Each new row is followed by what is left after taking away its nearest point in the smallest flat space through zero that holds the last named rows.

K_323 (3 x 10):
[[ 13.6 -21.2   4.7  27.4  32.2  21.6  -0.9  46.7   5.7   4.3]
 [ 33.6  -7.0 -17.8  45.9 -31.8  15.4  42.7  13.3 -12.1  45.1]
 [ -5.1 -28.3  10.6  13.4  24.6 -21.2  -6.1  16.0 -26.2  27.7]]
New rows:
[-24.1  17.7  -9.1  10.5  -4.5 -20.3  -9.8 -22.4  -8.6  11.9]
[-15.6  15.8  -9.8  20.1   5.2  -1.8  -8.9  -2.8   3.4   4.2]
[-30.3  19.7  17.1   8.1  23.5 -20.7   2.9 -23.7  30.5  -1.4]
[-18.5  16.1  12.2  24.4  17.9 -12.0  15.2 -13.9  29.3  10.5]
[ 22.7  27.5  -8.2 -24.7 -30.6   4.8  -3.1  17.5 -29.2  -4.0]
[ 18.7  17.5  -1.8 -23.4 -12.9   1.5 -11.7  28.7 -32.4  -3.8]
[-17.8  15.3   5.7  -5.8  -6.3  10.6  14.1   2.9   9.1 -24.4]
[-17.6   3.7   8.0   3.0  -2.1   0.5  16.4   7.0  -4.9  -6.8]
[  2.8 -19.2  26.4  -5.6  -4.9   9.1  -7.2  30.9  17.4  22.0]
[ -1.5  -8.7  23.5 -16.8 -19.5   3.1  -6.0  12.0  17.6  18.1]

K_610 (3 x 10):
[[ 13.4  24.7  -0.7 -21.4   7.9  -3.0   7.2 -15.3 -19.2 -44.0]
 [-13.9   3.4 -16.0  -4.6   8.5  -7.1 -10.3   3.8 -42.3 -30.8]
 [  3.1  12.5 -30.0  29.6   2.3   7.1 -28.0  -1.8 -21.9 -38.3]]
New rows:
[-23.4 -25.7  30.5  -8.9  45.1   9.8  35.2  16.0  45.1   3.1]
[-21.9 -16.0   8.6  10.3  47.6  14.0  15.4  14.5  26.1 -27.1]
[ 21.4   9.9  -5.0 -31.4   7.8 -16.6  12.7   3.0  25.3   1.1]
[  8.7   1.0 -20.6 -11.9   7.6 -15.7  -4.4  12.9  11.6   1.5]
[ -1.1   6.4  17.7 -30.5   0.9  29.3   2.1 -16.9 -18.2  40.7]
[  3.5  12.8   2.4 -10.2   0.2  35.4 -13.5 -18.4 -22.1  24.7]

K_976 (3 x 10):
[[  2.5 -21.3  23.1  16.3 -19.0 -13.8  21.8  13.9  40.4 -26.3]
 [ 22.8  -8.5  30.7  20.6  -8.2 -27.2  -1.2  30.4   0.2 -64.4]
 [  5.5  18.0  17.4  24.3  11.9 -25.7 -25.2  15.3  -4.7 -55.3]]
New rows:
[ -1.2   8.9   2.7  34.2 -11.6  12.0  -5.5 -16.1  -8.5   8.4]
[  4.8   2.4   5.7  32.1 -16.3  11.9  -0.2 -11.7 -10.9   5.9]
[ -6.0  -8.0  25.6  31.6  -0.5   4.1   9.5 -23.3  -8.5  -7.9]
[ -4.6  -7.5  20.5  25.5   0.7   9.0   9.0 -25.7 -17.6   1.0]
[ 18.5  18.5 -23.0  -2.6   0.3  21.3  -0.9   5.8  15.5 -29.4]
[ 17.8  14.9 -26.0  -7.1  -2.1  25.9   4.0   3.2  16.4 -19.5]
[ -3.5 -18.2   3.3  48.2  15.1  50.0  10.8  16.2  30.8 -17.4]
[  4.0 -12.1  -6.2  36.5  21.7  56.9   2.1  14.7   0.3  -8.2]
[-20.9   6.7  -8.2  -1.1  21.6   8.2 -14.0 -18.6  22.2 -15.3]
[ -2.2  -9.9  -4.5 -12.3  10.5  12.0  -1.2  -7.9   4.7 -15.7]
[ -2.9  -3.2  54.7  17.9  -2.1  11.4  -3.2 -12.2   7.1  19.2]
[  1.9   0.6  51.7  13.8   1.7  12.7  -9.0 -11.2  -8.8  18.9]

K_482 (3 x 10):
[[ 18.5 -10.0   7.4  16.4  10.5  34.0   3.3   2.5  -8.3 -12.5]
 [ -5.7  31.0 -45.6  -7.6   6.7  -6.3 -35.7 -56.8  36.6 -25.0]
 [  3.3  25.5 -19.8 -18.7   1.4  14.4  17.1   1.9  21.4  -5.2]]
New rows:
[-16.1 -14.4 -18.9 -12.0 -23.2 -10.5 -14.3  -9.1  14.6  20.8]
[ -3.3 -19.9 -12.5  -3.9 -17.1  14.0  -5.4  -0.9   8.9  14.8]
[  5.9  16.8  30.5   0.2 -30.3   0.7  24.0  -1.3 -24.9  10.7]
[  6.8  23.1  17.6   2.8 -26.1   2.8   9.4 -21.9 -15.7  -0.1]
[ 22.7 -19.0   5.6  10.9 -12.5   9.8  24.8 -28.6  20.7 -23.4]
[ 12.2 -19.4   9.5   3.3 -20.0 -10.7  27.4 -21.2  18.6 -11.6]
[ 18.4  -2.1  -5.8  -4.7  -3.9  18.2 -19.2  -0.1 -25.1   3.0]
[ 11.5   5.1  -9.9 -14.7  -8.5   6.8 -15.2   2.7 -19.8   8.9]

K_289 (3 x 10):
[[-11.9  -5.3  26.4 -12.4 -23.5 -31.1   0.3 -19.6   5.3   6.0]
 [-32.2  -5.9  -1.8 -11.9  -2.3 -37.5 -15.8 -25.7  33.3  -8.5]
 [-25.4  -4.4  33.1  -7.0  31.8  -6.0  -3.1   1.1  -8.4 -19.8]]
New rows:
[ -1.7 -43.7 -38.4   0.1 -45.1  -8.8   0.9   2.7  11.3  -2.4]
[-10.4 -45.0 -10.3  -0.8 -16.2   1.8   4.4  14.3  -9.0 -16.2]
[-10.3  -0.9 -33.6 -13.8  -4.7   4.3 -10.1   0.2   8.0 -26.3]
[ -3.8  -1.8  -8.0 -16.5 -13.5   4.4  -0.9   2.5 -10.1 -20.8]
[ -0.8   5.0  16.6   4.2  14.5  13.7   1.6   2.7 -38.3  -5.9]
[ -4.3   4.6  -6.0   2.7  -0.9  -0.9  -6.0 -10.3 -14.9  -1.0]
[ -8.4  -0.9 -24.6  15.7 -45.1   3.9  12.0 -16.3  -4.2 -11.3]
[-19.6  -2.2  -8.1  14.6 -19.9   9.3  11.4  -9.5 -13.6 -24.4]

K_329 (3 x 10):
[[ 21.9 -13.5  39.1  -3.6 -24.8  17.0 -33.1  -5.2 -54.2   5.0]
 [-10.0 -10.8  14.4 -28.3 -36.0   8.1   3.4 -35.5   2.0 -14.8]
 [ -1.6  -6.7  29.7  14.8 -18.5   5.7 -13.7   5.0 -56.5  -4.5]]
New rows:
[11.7 -8.5 52.3 -1.4  0.3  0.7 -4.7 28.2 -2.2  8.2]
[-2.3 -5.4 40.0 -5.2  1.0 -5.1 11.3 22.1 18.7  1.2]
[ -5.1  24.0  19.7   0.9  15.5  11.8  -4.7  12.1   0.5 -25.6]
[ -2.0  22.6  19.4  -6.3  13.1  13.8  -6.1   6.6   7.1 -24.9]
[ -3.2  -7.1  10.3   6.0   3.9  12.6  17.1  20.8  -6.0 -15.8]
[  5.1  -8.8   9.2  -4.1   3.4  16.0  12.6  15.0   4.4 -12.2]
[ 34.8 -25.5  20.1 -12.6  14.5 -11.3  -0.1 -11.6  16.8   3.2]
[ 13.4 -22.0  19.2   3.6  13.0 -19.1  14.1  -5.1   3.8  -7.2]
[-21.5   0.6  26.1 -25.5  -4.3   9.5   1.4  -7.9 -19.5  12.4]
[-18.4   6.4  12.6 -19.1  13.5   4.7   4.7   3.4  -4.8  18.4]
[ 30.0   1.1  -4.7  14.8 -17.6  -6.0  -0.4  -2.8 -13.0  -9.9]
[ 24.8   3.1 -12.0  13.2 -15.0  -8.9   6.8  -4.5  -1.0 -12.0]

K_4 (3 x 10):
[[-18.1  13.6  -2.3   4.5   4.4 -14.7  -1.3   7.2   0.5  12.5]
 [  1.0 -21.1   9.9  -6.8   1.0 -15.6 -12.3 -12.8  -2.9  29.3]
 [-10.6  -1.5  10.5 -21.6 -16.1  11.3  -2.8   9.2  21.4 -14.5]]
New rows:
[  3.5 -18.7 -20.1 -37.6  -9.1  11.8  -3.1 -19.7  22.4   3.3]
[ -1.8   1.6 -33.3 -17.3   3.7   2.8   4.0 -14.6  10.3   6.1]
[ 15.3  32.9  43.7 -14.8   3.9   1.6 -14.9 -13.9 -16.6  17.5]
[ 16.4  39.8  40.0 -12.2   3.5   8.3 -10.2  -9.8 -15.9   5.9]
[ 11.4 -13.6 -36.3   8.8 -12.7 -17.3  18.4 -15.3 -24.5  21.6]
[ -2.8  -7.4 -29.4  -8.3 -26.4  -7.5  18.0  -2.7  -4.4   5.6]
[-7.6  9.7 20.4 19.0  4.4  1.2  8.5  9.9 -9.1 -1.0]
[-2.9 -0.9 25.7 11.8  0.2  4.3  5.2  5.6 -6.2 -0.2]
[  4.4   0.8 -15.2  25.2  15.1   1.8  -1.1  10.7  -2.6 -13.3]
[ -1.6 -11.2  -4.0   9.6   6.9  -1.2  -9.5   9.0   7.7  -4.6]

K_447 (3 x 10):
[[-11.8 -10.7  -8.5  -7.9  -4.4   4.1  -9.9 -12.4  -5.8  17.0]
 [-14.5  11.8   9.7 -12.0 -14.9  -6.1  24.8   9.6  19.1 -26.9]
 [  3.2  29.8  -0.8 -10.6   6.5 -31.9 -37.1 -14.8  -8.5   3.1]]
New rows:
[  1.2  -9.2 -33.5  -3.9  -8.7 -29.0  24.8  23.5   4.3  -9.8]
[  5.6 -11.4 -37.8  -1.4  -3.2 -29.6  11.5  17.5  -3.8   1.6]
[ -9.4  11.4   3.9   7.9  -7.4   3.4  44.0   9.6  42.1 -15.5]
[-1.1  9.2 -7.3 10.5  5.2 -2.2  6.7 -8.2 21.6 13.4]
[  3.4   0.4  17.2  -9.3  -9.4 -45.1  -2.8  20.9  28.5  -6.5]
[  5.7 -22.8   8.7  -1.2  -5.3 -26.8  -5.4  16.8  18.9  14.1]
[ -3.7  -2.9   9.1  18.4  -8.8  11.3   1.0   1.7 -22.7 -27.3]
[ -9.8  -1.8   5.9  11.9 -11.0   7.3  -7.7  -5.7 -25.2 -21.3]
[ -6.6  26.7 -34.4  24.1  16.8 -14.1 -22.1 -14.7  -0.5  -1.3]
[-15.6  12.4 -32.9  24.0   7.7   1.6   2.6  -6.9   8.5  -7.3]

K_744 (3 x 10):
[[-30.4   0.0  30.4  29.1  19.1  -8.6 -27.0  16.2   5.8  20.7]
 [ -2.4  24.0   9.9   6.6 -12.3 -11.0  34.3  -9.7  26.8  13.4]
 [-21.7  -6.6  27.5 -11.0 -25.1  13.1  20.9   7.6  -8.1  -1.3]]
New rows:
[-15.1 -28.9  -7.4  12.5 -15.0  40.3  17.3 -45.2  -0.3  24.6]
[-11.6 -27.6 -13.4  21.1  -1.8  34.5   3.3 -45.0   2.4  27.8]
[-18.2  43.7  31.8  -9.3  10.2   3.4  20.1  35.1  11.4   9.1]
[  3.3  32.6   3.8 -20.2  19.3   8.0   3.3  31.4  -3.0  -6.1]
[-15.9  29.8  33.1   4.9   9.4  26.7  15.4   6.4  -1.9  17.9]
[  5.7  24.0   6.3  -3.3  17.9  28.1   3.6   0.6 -10.2   6.0]

K_811 (3 x 10):
[[-13.9 -50.9 -15.2 -25.6  -2.9  12.1 -32.5 -25.9 -19.2   6.2]
 [ -1.0 -20.5   2.0  -8.5 -14.7   8.4  19.3  17.1 -25.0  16.8]
 [-18.3  13.6  20.0   2.5  24.4 -25.1  13.3  -6.6  -4.3   6.9]]
New rows:
[  8.7  14.4 -18.8  -6.4  13.7  18.5  13.9 -18.6  28.5   9.6]
[  2.8   4.0 -15.1 -11.9  13.0  17.5  21.2 -15.9  15.6  18.5]
[ 11.5  11.5  -6.7  -5.3  -3.5   5.1 -30.2 -29.8 -16.8 -12.6]
[ 11.5  17.9   3.1  -1.9  -6.3   1.2  -6.4 -13.3 -26.3  -3.3]
[ 14.7 -17.4  -9.6 -23.1   5.8   1.1  -6.2  -0.8 -19.4 -12.5]
[ 16.4   0.9  -3.1 -14.6  11.4  -6.4   2.2   3.6 -11.6 -15.4]

K_236 (3 x 10):
[[ -3.7   6.4 -12.4  25.9  -2.7  10.0  21.2   2.1  23.0 -13.0]
 [  6.1  14.4 -19.4   3.9  18.0 -25.2 -12.2  -3.3  15.9  18.4]
 [-35.5   8.8  -5.6  15.1  15.5 -29.3 -34.4  -9.8 -22.3   9.0]]
New rows:
[  0.8  -1.3  -0.3   9.7  16.3 -16.5  -0.9  -4.0   0.5  -5.7]
[ 5.7 -6.3  5.9  3.3 10.7 -8.2  4.3 -2.1 -1.9 -9.1]
[ -0.1 -17.3 -24.2  13.8   0.5  -3.7   0.2 -13.3   1.6   9.2]
[  3.1 -22.7 -16.7   5.2  -4.1   2.0   1.1 -12.1  -5.0   7.7]
[  6.4  -4.4 -18.2  45.1   8.1  -3.5  19.5   4.3   1.1   2.9]
[ 14.7 -13.7  -3.4  19.2   5.1  -3.6   8.5   4.6 -17.8  10.0]
[ 38.4 -32.5  13.5   2.9   8.0  -5.1   4.8 -13.9 -43.4  -8.7]
[ 31.6 -21.1  -3.4  25.5  15.4 -12.3   9.4 -15.4 -25.2  -9.7]

K_783 (3 x 10):
[[-33.5  25.5   3.3 -29.0   6.4 -11.0 -10.5  -7.6  -0.6  29.4]
 [  2.9  -4.1  18.0   5.1   5.6  -6.5  33.4   3.2 -35.2 -14.6]
 [  0.5 -12.2  13.5 -38.3   3.1 -10.0   3.0  25.4 -18.0 -12.5]]
New rows:
[-16.9 -23.8  -4.6  36.9  11.6   8.5   7.5   9.9   3.3  -1.5]
[-26.4 -20.6  -1.9  14.2  13.5   3.0   0.0  16.5   2.6   4.5]
[ 18.6 -10.6  -9.1  -2.0  -0.2  36.5  27.6  -0.4  -5.5  -5.7]
[  4.6   0.1 -10.5 -15.6   1.5  32.9  17.7  -3.3  -0.1   8.4]
[29.8 11.9  1.1  5.3 45.1 -4.1 -6.5 12.5  6.2  7.0]
[26.2 14.9  2.7  3.9 46.3 -5.6 -4.6 10.9  3.4  9.5]
[ -7.2 -11.6  -1.5  -7.4 -14.9 -10.3   8.4   1.5   0.6  -5.9]
[ -8.8  -8.1  -4.1  -1.3 -15.3  -8.8   7.1  -3.8   4.4  -2.1]

K_141 (3 x 10):
[[-16.7 -43.7  24.0  -2.4 -22.9  -4.1  -9.1   4.0  16.3 -20.6]
 [-34.3  -6.9  28.5  10.1 -16.4   1.2  -9.4   6.2   0.3 -20.9]
 [-24.3 -23.2  40.8  26.0 -39.7  -6.1  12.3   7.3  -8.2 -25.6]]
New rows:
[-26.9 -23.1 -15.4 -14.0  16.1 -36.7 -23.2 -11.6   0.0   9.2]
[-19.7 -11.0 -11.7   2.9   7.0 -39.4  -3.8 -11.3 -16.5  11.7]
[ 11.1   8.8 -13.7 -21.3  17.9  -8.8  -7.6 -18.7 -11.2  20.1]
[ -3.1  -2.4   6.5  -9.9  -0.4 -11.2  -4.2 -15.0 -13.9   6.9]
[ 14.3 -10.4  46.1  -0.8  13.1   3.5 -13.9 -16.3  27.7  55.2]
[  8.5   1.5  52.0   9.3   9.4   3.9  -8.3 -14.9  18.2  53.4]
[ -1.2  -4.4  -1.7  14.3 -14.2 -23.9 -15.8   2.5  36.4 -21.2]
[  7.1  14.4 -10.3  18.6  -7.4 -23.0  -8.2   1.0  26.9 -12.7]
[-18.6 -10.1 -11.4 -30.6  55.2  -3.4  20.3  12.9   3.7  17.3]
[-23.2 -16.2   6.7 -12.2  33.8  -7.8  35.5  15.8  -7.0   8.3]
[  0.1 -24.7  -9.5   6.6 -29.6  -7.2  -6.4 -38.2 -13.7 -39.5]
[  0.9  -0.2 -23.1   1.4 -11.2  -2.4 -12.3 -40.0 -16.8 -30.1]

K_345 (3 x 10):
[[ 42.0  13.9 -16.9   7.3   5.8  -6.8  23.4  21.6  16.4   0.4]
 [  8.4   4.5 -50.7  -0.2  -0.7  17.6  13.8  24.8   2.2  -9.2]
 [  7.6 -17.6 -42.8  14.3 -18.2  40.7  -6.4  22.5  10.4  32.0]]
New rows:
[  1.5  -6.8 -14.1   5.7  -4.5 -13.9   4.7  14.1 -15.0 -18.3]
[  2.6 -12.7  -0.8  10.2  -8.5 -12.6  -2.2   9.1 -12.0  -5.0]
[ -7.6   9.9 -23.2  13.4   9.7 -12.2  12.3  14.5  -3.4   2.9]
[-12.9   4.5  -5.4  15.1   7.1 -13.9   3.7   5.2  -3.9  11.6]
[ -5.8  40.9   9.2  -6.2  15.8 -29.7 -21.6  12.6   9.1   7.3]
[-12.7  32.5  -5.7  -3.5   8.6 -13.3 -27.8  17.1   8.6  16.3]
[  7.9 -17.9  -7.8 -33.8   5.0  -3.4  23.0   5.5  -4.6 -10.4]
[  6.8 -25.2   2.9 -29.2  -0.1   0.6  14.8   0.9  -2.2   3.7]
[ 26.0  -1.0  18.7  14.5  -8.0 -38.9   7.2  10.5  -3.4  12.3]
[ -1.6  -8.1  -4.5   7.9 -12.5 -21.7  -0.9  11.1 -15.3   3.8]

K_455 (3 x 10):
[[ 28.8  15.8 -16.9  28.9 -12.0 -14.8  -7.5  11.9 -17.4 -17.1]
 [-44.5 -14.2  -6.6  -5.8  56.6  35.4   7.0   4.8  28.7 -31.8]
 [ 15.2 -11.1   3.9 -20.5 -23.4  27.3   5.6   2.7   0.7   7.0]]
New rows:
[ -1.7  24.9  26.3  -7.2 -16.6  21.3   1.1  -0.8  18.7  21.7]
[-2.0 32.2 16.5 10.2 -4.3 13.9 -2.4  4.6 16.4  6.0]
[-19.1 -22.3  19.4  -3.8 -31.1 -11.2 -21.3 -18.3   9.9  16.1]
[-13.0 -18.5   3.7  12.3 -19.9  -0.9 -22.9  -6.0   9.2 -10.6]
[ 15.9   6.4  10.3  27.6  14.7 -28.2 -12.8  -7.5 -26.7 -22.2]
[  9.0 -10.0  20.4  -0.7   9.0   0.8  -4.8 -10.8 -15.5 -12.0]
[  9.1 -14.8  26.0  23.2  23.7  -4.4 -14.1  29.5  21.6  23.9]
[ 17.8 -16.0  24.4  21.3  15.3   2.4 -13.4  32.4  19.5  22.8]
[  3.9  27.8   9.4 -11.6  13.8  27.6  15.1 -26.8  15.9  16.8]
[ 13.9  36.2   2.0   3.5  11.7  16.7  11.1 -22.5   8.3   9.2]

K_155 (3 x 10):
[[ 20.7   5.0  -0.9  -1.9  34.2  16.4 -31.2   2.1  56.8   7.8]
 [ 27.5 -29.8 -24.3  -6.4  12.2  -2.3 -10.7 -63.5  25.3  -5.1]
 [ -1.9  -3.2  18.6   4.7  41.4 -27.1  -2.2 -36.8  -4.2  18.5]]
New rows:
[-31.5  19.4 -22.3  18.5  -2.3 -35.7   6.7  -4.2 -13.2   5.8]
[-20.0  17.8 -32.0  15.5  -2.2 -22.0  -4.6  -1.1  10.7   1.8]
[-18.1 -16.1   1.1   4.5  -1.6 -20.5  19.6  -6.4  -3.8  -5.1]
[-12.6 -12.0  -1.1   3.4   1.2  -9.9  10.4   5.2  14.2  -5.6]
[  5.0 -14.9 -22.6 -23.7 -36.4 -10.0  23.8   3.6  13.8   1.7]
[ -0.5  -4.3  -3.3 -19.2  -8.0 -19.9  17.9   6.9  17.8  16.2]
[  3.3   9.1 -22.1  21.3 -14.2  25.3  40.0 -27.1 -21.9  12.4]
[  4.8  20.2 -12.2  23.0   5.4  30.0  27.5 -12.2  -2.2  20.7]

K_290 (3 x 10):
[[ 18.4  -9.0  28.9  -6.0 -35.2  -3.1   8.5  22.1  44.9  27.6]
 [  9.6  -8.0  10.8  28.9  -5.5 -11.9  14.2  21.2  59.9  18.2]
 [-10.9  15.5  -9.2  -7.8 -44.1  -2.0 -52.6 -24.2  17.7 -12.1]]
New rows:
[-41.1  21.9  21.1 -17.2 -30.8 -29.0 -14.0  -4.3  14.3  26.7]
[-43.2  18.2  13.9  -6.8   2.1 -28.7   6.2  -0.7  -3.4  22.4]
[  6.4  -2.8 -19.6  -5.7  28.7 -33.6   1.6  12.5 -16.3 -21.4]
[ 12.1  -3.2  -8.5 -14.9   3.8 -33.6  -6.1  15.7  -0.3 -12.7]
[ -2.7  20.8 -41.7  -8.8   1.9   6.3   5.9   5.4 -17.7 -21.7]
[  6.2  15.6 -28.4  -9.1 -10.5   4.4  13.5  17.4   3.7  -8.3]
[-25.9 -12.8  28.5 -28.6 -10.2  34.2  30.3  18.1   6.9   6.9]
[-39.7  -4.2   7.2  -8.4  -0.8  28.6  11.7   3.3  13.2  -9.8]
[-19.3 -39.6  -6.0 -15.3  32.1  -2.0  23.8 -16.4  24.0  -3.2]
[-20.0 -35.5  -3.7 -28.6  12.1   0.5   7.6 -23.4  22.0  -4.4]

K_961 (3 x 10):
[[ 20.2 -27.4 -26.3  10.4  15.8  -6.8   6.0   9.6  23.5 -31.5]
 [-10.3 -32.8   1.2   0.5  18.4  19.5   4.8  31.9  25.9 -16.2]
 [  5.9 -10.0  13.1  21.7 -38.5 -28.8   8.0   6.3  -3.8   2.5]]
New rows:
[  4.2 -18.0   1.1  29.0 -13.0 -18.2 -20.2  -1.7  17.8  19.8]
[ -0.7  -8.0  -3.2  16.1   5.3  -2.8 -25.4  -7.7  16.1  22.6]
[ -1.1  10.5  -2.5  19.8  -9.1  15.3 -25.5 -40.1 -32.4 -31.4]
[-11.6  -8.1   7.7  22.9  -9.4  23.4 -21.7 -18.8 -21.0 -34.5]
[ -0.3 -18.9  24.8  10.8   4.7   5.9   6.5  22.6  24.9 -11.6]
[ 8.3  6.9 15.9  4.1  5.8 -0.2  0.7 -3.4  8.9 -3.8]
[ -3.0 -17.6 -23.2  -5.4  24.7  19.4 -17.8 -17.2 -23.2  21.6]
[ -1.6 -30.1 -14.2   8.4   3.5   5.0 -11.8  -7.0 -20.9  20.5]
[  3.3  34.0 -16.1  22.4 -14.6 -23.2  -9.7   1.5  -9.5  32.5]
[ -3.7  15.0 -19.0  18.4   5.5  -5.2  -8.3  20.1   8.0  21.0]
[  3.9 -14.9 -13.2  -3.1   2.5 -24.7  -7.2 -10.9   0.2 -23.8]
[-12.5  -8.9   2.7 -10.5   1.3 -12.1  -9.7  -6.0  -5.0 -10.2]
